There are 5 ways to turn a row about zero (a turn may also mirror it). The second row of each pair is the first, turned, with some noise. The first 35 pairs use one turn. New pairs use 2 turns, one after the other, and a turn may come again.
In the rows, 128 means zero.
Some pairs, each with its turns in order after it:
[ 56  96 125 141 133 109]
[ 78 100  93 116 114  82] -> W

[103 101 143 133 124 202]
[162 194 136  95 104 124] -> L

[104 123 104 126 150 122]
[111 129 151 131 119  99] -> L

[142  69 161 133 171  49]
[ 49 149 135  74 187 129] -> C

[ 62 150  81 153 166 207]
[181 208  85 190 156 134] -> Q

[110 127  88 105 139  75]
[155 121 186 135 141  98] -> Q

[174 136 130  89  89 126]
[141 125  60 135 152 130] -> L

[110 119 183 119 146 119]
[144 103 102  83 111 143] -> X

[115 172 181 145 116 156]
[163 123 122 123  83 175] -> L

[136  98 117 125 114 187]
[124  88 131 147 106 173] -> W

[148 115 134 130 165 124]
[ 96 144 150 138 129 136] -> Q

[ 84 122 131 143 122  64]
[113  75 173  99 142 132] -> L

[164 101 119 193 101 166]
[ 96 152 114 149  95 199] -> W

[115 134 158 137 128  90]
[ 87 151 141 136 125 144] -> C

[163 133 147 125 142 119]
[130 153 122  93 133 123] -> X

[109 120 124 133 128 207]
[185 130 141 144 109  78] -> C

[112 113 118 129 101 127]
[105 113 105 130 140 139] -> W

[123 167 116 127 138 181]
[117 144 113 148 164 174] -> X

[122 104 122 142 139 146]
[108 106 114 134 140 117] -> X

[161 125 152 101 135 110]
[ 98 107 152 110 135 144] -> Q

[114  96 148  93  66 127]
[116 112 184  97  84 137] -> C

[ 72 148 172 144  71 142]
[183 101 135  73 101 157] -> L

[133  63 175 136 126  55]
[101 101 184 114  50 133] -> Q

[130 143 131 207 117 164]
[116 123  94 183 100  73] -> C

[ 91 119 135  99 134  98]
[163  95 144 116 117 132] -> X

[118 167  82 120  80 124]
[ 90 129 139 161 188 139] -> W

[111 102 124 121 112 104]
[117 112 131  99 151 116] -> L

[111 137 133 150 134 162]
[112 121  95 144 134 148] -> X

[ 99 137  89 147 144 104]
[150 136 138 162 136  93] -> Q

[ 87 122 127  73 127 134]
[147  82 168 119 128 164] -> X

[124  58 131 192 152 124]
[ 99 179 136 150  59 112] -> Q

[132 194 140 174  93 182]
[123 162 129 228 126 150] -> W

[111 109 136 156  49 116]
[ 94 128  56 144 161 154] -> W

[133 127 140 124 126 136]
[132 137 127 121 114 129] -> C

[207 133 148  49 112 140]
[159 136 100  40  86 170] -> C

New pairs, each followed by its turns in order:
[152  49 120 127 148 155]
[152 170 121 171 154 174] -> L C

[125 112 150 135  88 124]
[136  95 144 105 109 140] -> Q C

[102 108 150 118 180  49]
[113  62  75 122 110  78] -> L W

[129 164 157 120 155 127]
[130 147 101 160 116 106] -> X L

[ 94 118 124  67 134 117]
[108 139 112  69 140 159] -> C X

[151 207 120 147 123 130]
[132 169 177 184 132 130] -> X W

[149 177 110 114 119 134]
[149 161  94 150 116 131] -> X C

[154  61 139 146 127 171]
[ 60 120 162 155 118 159] -> W X

[206 119 121 122 130 152]
[161  67 141  98 140 163] -> C C

[129 118 152 143 148 150]
[149 121 131 162 115 120] -> Q C

[105 154 114 101 128 137]
[146 140 149 116 102 146] -> Q W

[143 123 136 143 119 198]
[135 142 153 171 178 153] -> Q X

[127 126 137  90 118 122]
[132 124 111  96 151 126] -> W C

[143  95 135 110  58  99]
[108 103 150 141 211 126] -> W X

[164 138 127  49  77 150]
[125 159 185 100 174 185] -> Q Q

[121 112 131 178  80 130]
[136 100 127 156  71 108] -> C X

[166 168 122  95 131  81]
[152 183  93 114 168 146] -> C Q

[142 150  78 133 129 136]
[150 125 106 150  99 101] -> W W

[131  80 127 142 148  68]
[135 125 115 110  51 149] -> Q X

[132 127 140 140 172 138]
[120 124 107 167 136 110] -> L W

[126 160 121 131 138  96]
[129 129 111 173 142 140] -> X L

[133 116 131 177 100 148]
[110 123 120 184 131 148] -> W X

[129 132  87 130 114 134]
[114 155 135 111 107 130] -> C Q

[108 174 201 143 126 152]
[ 79  83  68 155 123 136] -> W C

[152 139 141  88 128 106]
[116 122  78 128 108 143] -> X L

[151 138  93 153 124 177]
[105 139 146 100 115  73] -> C Q

[119 158 195 125 131 135]
[141  83  81 141 157 118] -> C Q

[114 167 130 154 119 123]
[160 132 139 160 135 126] -> X L

[130 123 108 124 145 113]
[142 116 120 124 131 110] -> W W

[138  87 129 113  78 168]
[127  80 115 137  85 170] -> X X

[103 126 129 134 128  76]
[111 156 139 117 102  98] -> X X

[106 165 178 131 116 103]
[ 98 107 111 111  92 175] -> Q W

[137 112  80 129 145 165]
[143 154 104 156 143 174] -> Q C

[132 157 181 131 105 108]
[ 97  87 109 111 104 158] -> Q W

[117 152  93 200 109  97]
[181 119  94 178 132 173] -> W X

[136  49  81 129  49 191]
[112  98 186  67  42  72] -> C X

[100 147 125 127  97 114]
[120 119 111 132  93 111] -> X C

[109 120 106 159 130 114]
[167 117 133 144 126 128] -> W Q

[177 119  82 125  98 144]
[172 168 134 130 115  87] -> W C

[ 97 135 120  49 125 151]
[100 185  82 162 100 148] -> Q L

[ 49 111 104 142 126 113]
[ 95 170 159  70 117 157] -> L C

[155 160  86 120 193 143]
[146 153 187 108  90  91] -> X W

[127 122 129 157  49 134]
[ 71 161 149 100 157 150] -> L Q

[122 159 125 136 151 153]
[119 160 119 149 149 125] -> X Q

[125  99 106 144 114 146]
[127 158 108 126 139 147] -> L C

[149 159 103 119 149 105]
[ 88 108 132 146 155 131] -> X Q

[ 49 121 121 115 129 137]
[124 123  59 111  90 116] -> Q C

[123 143  91 167 138 200]
[ 67  86  71 116 150 129] -> C C

[126 104 116 109  49 139]
[154 102  85 122  75 154] -> X Q

[135 125 135  60 114 106]
[121 143  73 103 110 165] -> X L

[112 207 109 128 128 174]
[145 110  75 133 199 105] -> Q C

[ 97 107  79 123 126 126]
[104 147 127  94 152  93] -> C C

[124 102 121 109  49 130]
[176 117 129  73 130 172] -> X L

[159 129 109 120 135 132]
[107 115 133 122 100 119] -> Q L

